The groups are shells around one centre, one inside the other: the same stretched ball of 5 dimensions in 9 sizes.
Known rows, each followed by its group:
[ 1.88 -1.89 -0.18 -2.10  1.36  2.68 -0.73  0.72 -0.21] => J148
[ 1.05 -1.32  0.69 -2.64 -0.19  0.66 -0.97  0.43  0.32] => J103
[ 2.72 -1.90 -1.14 -2.90  2.27  2.89 -1.55  1.07  0.45] => J534
[ 1.62 -0.66 -2.09 -2.37  1.57  2.81 -1.35 -0.41  1.44] => J73
[ 0.74 -1.77  0.21  0.00  1.09 -1.57 -1.13 -1.35  0.68] => J557
[ 1.05 -0.83  0.23 -3.22 -0.46  1.28 -1.06  0.41  0.74] => J148
[ 2.97 -1.41 -1.09 -5.39  1.44  4.39 -1.79  2.57  0.45] => J884
[ 0.71 -1.51  0.29  1.23  0.54 -1.40 -0.59 -2.49  1.03] => J957
[-1.39 -1.34 -1.16 -1.41  2.20  1.06 -0.56  0.21 -1.10] => J534
[ 0.02 -2.71  1.53  1.93  1.23 -2.91 -0.37 -1.71 -0.60] => J534
[ 2.78 -2.01  0.53  0.56  0.64  0.53 -0.63 -1.69  1.16] => J73
[ 2.24 -0.54 -1.65 -2.46  0.79  3.33 -1.14 -0.54  1.73] => J547
[ 0.42 -2.91  3.30 -0.34 -0.39 -2.23 -0.23  0.26 -1.39] => J547
[-1.13 -1.61 -0.80  0.68  2.10  1.10  0.18 -1.08 -1.10] => J534
[-1.62 -1.33  0.49  1.40  0.46 -1.38  0.22 -2.16 -0.47] => J148
[ 1.88 -1.39 -2.03 -1.16  2.57  2.47 -1.22 -0.64  0.95] => J103
[ 3.63 -1.31 -0.67 -2.42  0.68  2.94 -1.35 -0.15  1.76] => J73
[-0.40 -2.57  2.47 -1.55  0.13 -1.41 -0.40  1.10 -1.79] => J443
[ 3.79 -3.41  3.06  2.57  0.03 -3.78 -0.96 -2.55  1.33] => J884
[-0.94 -1.09 -1.79 -0.55  2.36  1.51 -0.47 -0.78 -0.38] => J103
[-0.76 -1.83 -0.62  1.05  2.17  1.02  0.21 -1.24 -1.06] => J73
[ 3.32 -0.36 -3.49 -5.59  2.27  5.98 -2.24  1.62  1.92] => J443
[-1.52 -1.07 -1.75 -1.17  2.38  2.02 -0.30 -0.09 -1.03] => J534
[ 2.79 -1.57 -0.74 -1.58  1.26  3.64 -0.66 -0.12  0.69] => J443
[ 5.26 -1.66 -0.97 -4.49  1.34  2.76 -2.71  1.26  2.43] => J957
[ 2.06 -0.47 -1.07 -2.75  0.09  3.27 -0.95 -0.33  1.57] => J557
[ 1.83 -3.09  3.61  1.51 -0.67 -4.13 -0.61 -1.61  0.18] => J547
[-0.48 -0.92  0.66 -2.47 -0.53  0.94 -0.35  0.34 -0.38] => J148
[ 1.65 -2.09  2.79  0.59 -1.37 -1.39 -0.08 -1.52  0.41] => J148
[-0.95 -3.87  2.76  3.56  1.87 -4.31  0.28 -1.56 -2.33] => J884
[ 2.22 -3.30  1.47  2.80  1.80 -3.02 -0.84 -2.35  0.42] => J957
[ 0.36 -1.98 -1.29 -1.18  2.93  2.72 -0.49  0.52 -1.09] => J557
[ 4.61 -2.58 -0.63 -2.38  2.45  2.09 -2.08  0.78  1.24] => J547
[-2.11 -2.26  0.84  4.36  1.53 -1.95  1.12 -3.26 -1.54] => J884
[ 0.89 -3.38  2.75  0.50  0.78 -1.68 -0.19  0.09 -1.58] => J557
[ 5.71 -2.93  0.80 -1.25  1.28  0.99 -1.86 -0.09  1.78] => J557
[ 0.54 -1.36 -0.58 -3.85  1.34  1.22 -1.58  1.53 -0.13] => J957
[ 1.22 -0.45 -1.34 -4.48  0.56  3.15 -1.43  1.11  0.90] => J547
[-1.15 -1.44  0.13 -0.78  0.97 -0.51 -0.46 -0.43 -0.71] => J103
[ 3.66 -2.28 -1.22  0.81  2.77  0.77 -1.49 -1.87  1.78] => J443
[ 3.53 -2.12 -0.36 -2.05  1.62  2.31 -1.41  0.39  0.90] => J103
[ 2.43 -2.20  0.68  1.26  0.82 -0.13 -0.51 -2.01  0.95] => J73
[-1.24 -2.60  2.26  4.16  0.51 -4.43  0.46 -3.34 -0.81] => J443
[ 2.70 -1.28  0.81 -0.40 -0.72  0.23 -0.81 -1.79  1.92] => J957
[ 0.90 -4.12  3.29  2.09  1.39 -3.83 -0.34 -0.63 -1.70] => J884

New rows. What belongs after each?
[-1.59 -1.92  0.01  2.59  1.81 -0.73  0.56 -2.30 -1.17] => J148
[ 5.23 -1.29 -0.65 -2.96  0.41  2.19 -2.23 -0.34  3.13] => J443
[ 3.41 -3.33  1.51  0.74  1.61 -2.03 -1.45 -0.96  0.71] => J547
[ 2.30 -1.99  0.91 -2.55  0.41 -0.22 -1.61  0.59  0.69] => J73
[ 4.97 -1.73  1.36 -2.67 -1.02  1.90 -1.37  0.03  2.12] => J443
[-0.73 -3.05  2.59  2.26  0.75 -3.05  0.30 -1.35 -1.71] => J534
[-2.63 -1.81  0.83  1.65  1.03 -2.03  0.42 -1.63 -1.61] => J73
[-2.77 -1.65  1.29  1.17  0.34 -2.21  0.45 -1.41 -1.61] => J148
[ 3.34 -1.64 -0.67 -3.52  1.30  2.47 -1.85  1.02  1.20] => J103
[ 1.92 -2.85 -0.49 -0.21  3.24 -0.76 -1.66 -0.26  0.10] => J443
[ 1.62 -0.59 -0.88 -4.55  0.25  2.24 -1.73  1.06  1.22] => J957
[-0.43 -1.02 -3.20 -2.32  3.69  2.37 -1.45  0.39 -0.11] => J443
[ 3.42 -3.16  2.29  1.35  0.44 -0.94 -0.50 -1.37  0.44] => J547
[ 1.44 -3.43  1.06  1.01  2.53 -0.52 -0.48 -0.26 -1.24] => J957
[ 0.72 -0.86 -2.56 -1.47  2.55  1.82 -1.40 -0.80  1.05] => J557
[ 1.78 -3.46  1.95  1.27  1.62 -2.17 -0.72 -0.77 -0.63] => J73
[ 2.46 -1.06  1.27 -1.95 -1.51  1.45 -0.56 -0.58  1.34] => J443
[ 2.46 -3.18  2.07  3.78  0.91 -3.24 -0.39 -3.27  0.78] => J884
[ 1.36 -3.78  3.37  1.65  0.72 -3.91 -0.56 -0.82 -0.99] => J557
[ 2.27 -2.08  2.92 -0.19 -1.58 -2.13 -0.71 -1.27  1.02] => J547
[ 1.08 -2.50  2.65  1.24 -0.47 -2.84 -0.34 -1.67  0.09] => J103
[ 3.00 -2.21  0.09 -1.90  1.49 -0.12 -1.94  0.14  1.13] => J148
[ 2.07 -2.20 -0.97 -1.86  2.70  1.25 -1.61  0.54  0.24] => J534
[-2.74 -1.61  2.18 -0.23 -0.64 -2.14  0.41 -0.39 -1.90] => J957
[-0.58 -1.44  0.47  1.17  0.46 -1.19 -0.09 -2.12  0.06] => J73
[ 2.54 -3.48  2.66  1.14  0.78 -2.78 -0.89 -0.92 -0.07] => J73
[-1.37 -2.19  0.99  2.26  1.24 -2.63  0.07 -2.11 -0.95] => J73
[ 3.47 -1.34 -2.03 -3.50  2.26  2.71 -2.32  0.63  1.85] => J547
[ 2.70 -3.27  4.34  2.56 -1.33 -4.53 -0.38 -2.46  0.68] => J443
[ 0.51 -1.89  3.63  0.45 -2.35 -1.97  0.37 -1.38 -0.18] => J443
[ 2.61 -2.08  0.79 -0.84  0.61 -1.02 -1.50 -0.80  1.27] => J73
[ 1.48 -1.87  0.19 -2.22  1.13 -0.13 -1.54  0.43  0.39] => J73
[-2.07 -3.10  1.10  2.18  2.62 -2.48  0.21 -0.84 -2.61] => J443
[ 0.37 -1.57 -1.52  1.10  2.51  1.94 -0.09 -1.73 -0.06] => J557
[-0.15 -1.84 -1.53 -0.87  3.13  0.83 -1.03 -0.07 -0.57] => J73
[-1.36 -1.73  1.03 -0.04  0.52 -1.84 -0.31 -0.79 -0.88] => J73
[ 3.07 -1.53 -2.28 -2.02  2.81  3.84 -1.46  0.04  1.17] => J148
[ 4.48 -2.13  1.19 -3.31 -0.09  1.04 -1.89  0.93  1.55] => J148
[-1.07 -1.02 -1.41  0.37  1.86  0.73 -0.24 -1.61 -0.13] => J73
[ 0.45 -1.55 -0.20 -2.78  1.14  2.24 -0.69  1.17 -0.74] => J73
[ 0.47 -2.76  0.75  0.31  2.03 -1.22 -0.73 -0.35 -0.90] => J103
[ 3.66 -2.61  1.36 -1.39  0.58  0.57 -1.22  0.20  0.69] => J103
[ 3.08 -1.88  1.81 -0.74 -0.92 -0.24 -0.85 -1.03  1.39] => J73
[ 3.50 -1.87  0.37 -3.46  0.52  2.35 -1.50  1.21  0.86] => J73
[ 3.30 -3.63  2.89  0.83  0.65 -2.91 -1.17 -0.76  0.28] => J547
[ 1.26 -0.89 -1.48 -1.61  1.34  1.76 -1.16 -0.77  1.20] => J534
[ 4.19 -1.64 -0.70 -2.76  1.14  2.85 -1.71  0.30  1.77] => J534
[-0.40 -2.97  3.21  3.45 -0.12 -3.62  0.66 -2.47 -1.18] => J148
[-3.21 -2.25  2.08  1.34  0.51 -2.49  0.78 -0.77 -2.72] => J557
[ 3.31 -2.63 -0.33 -0.35  2.44  0.51 -1.53 -0.55  0.90] => J534
[ 2.42 -1.29 -2.16 -2.12  2.46  3.03 -1.52 -0.10  1.21] => J103
[ 1.43 -3.19  2.04  2.41  1.12 -1.78 -0.04 -1.71 -0.60] => J73
[ 3.78 -1.53 -0.81 -1.73  1.13  2.94 -1.26 -0.46  1.71] => J148
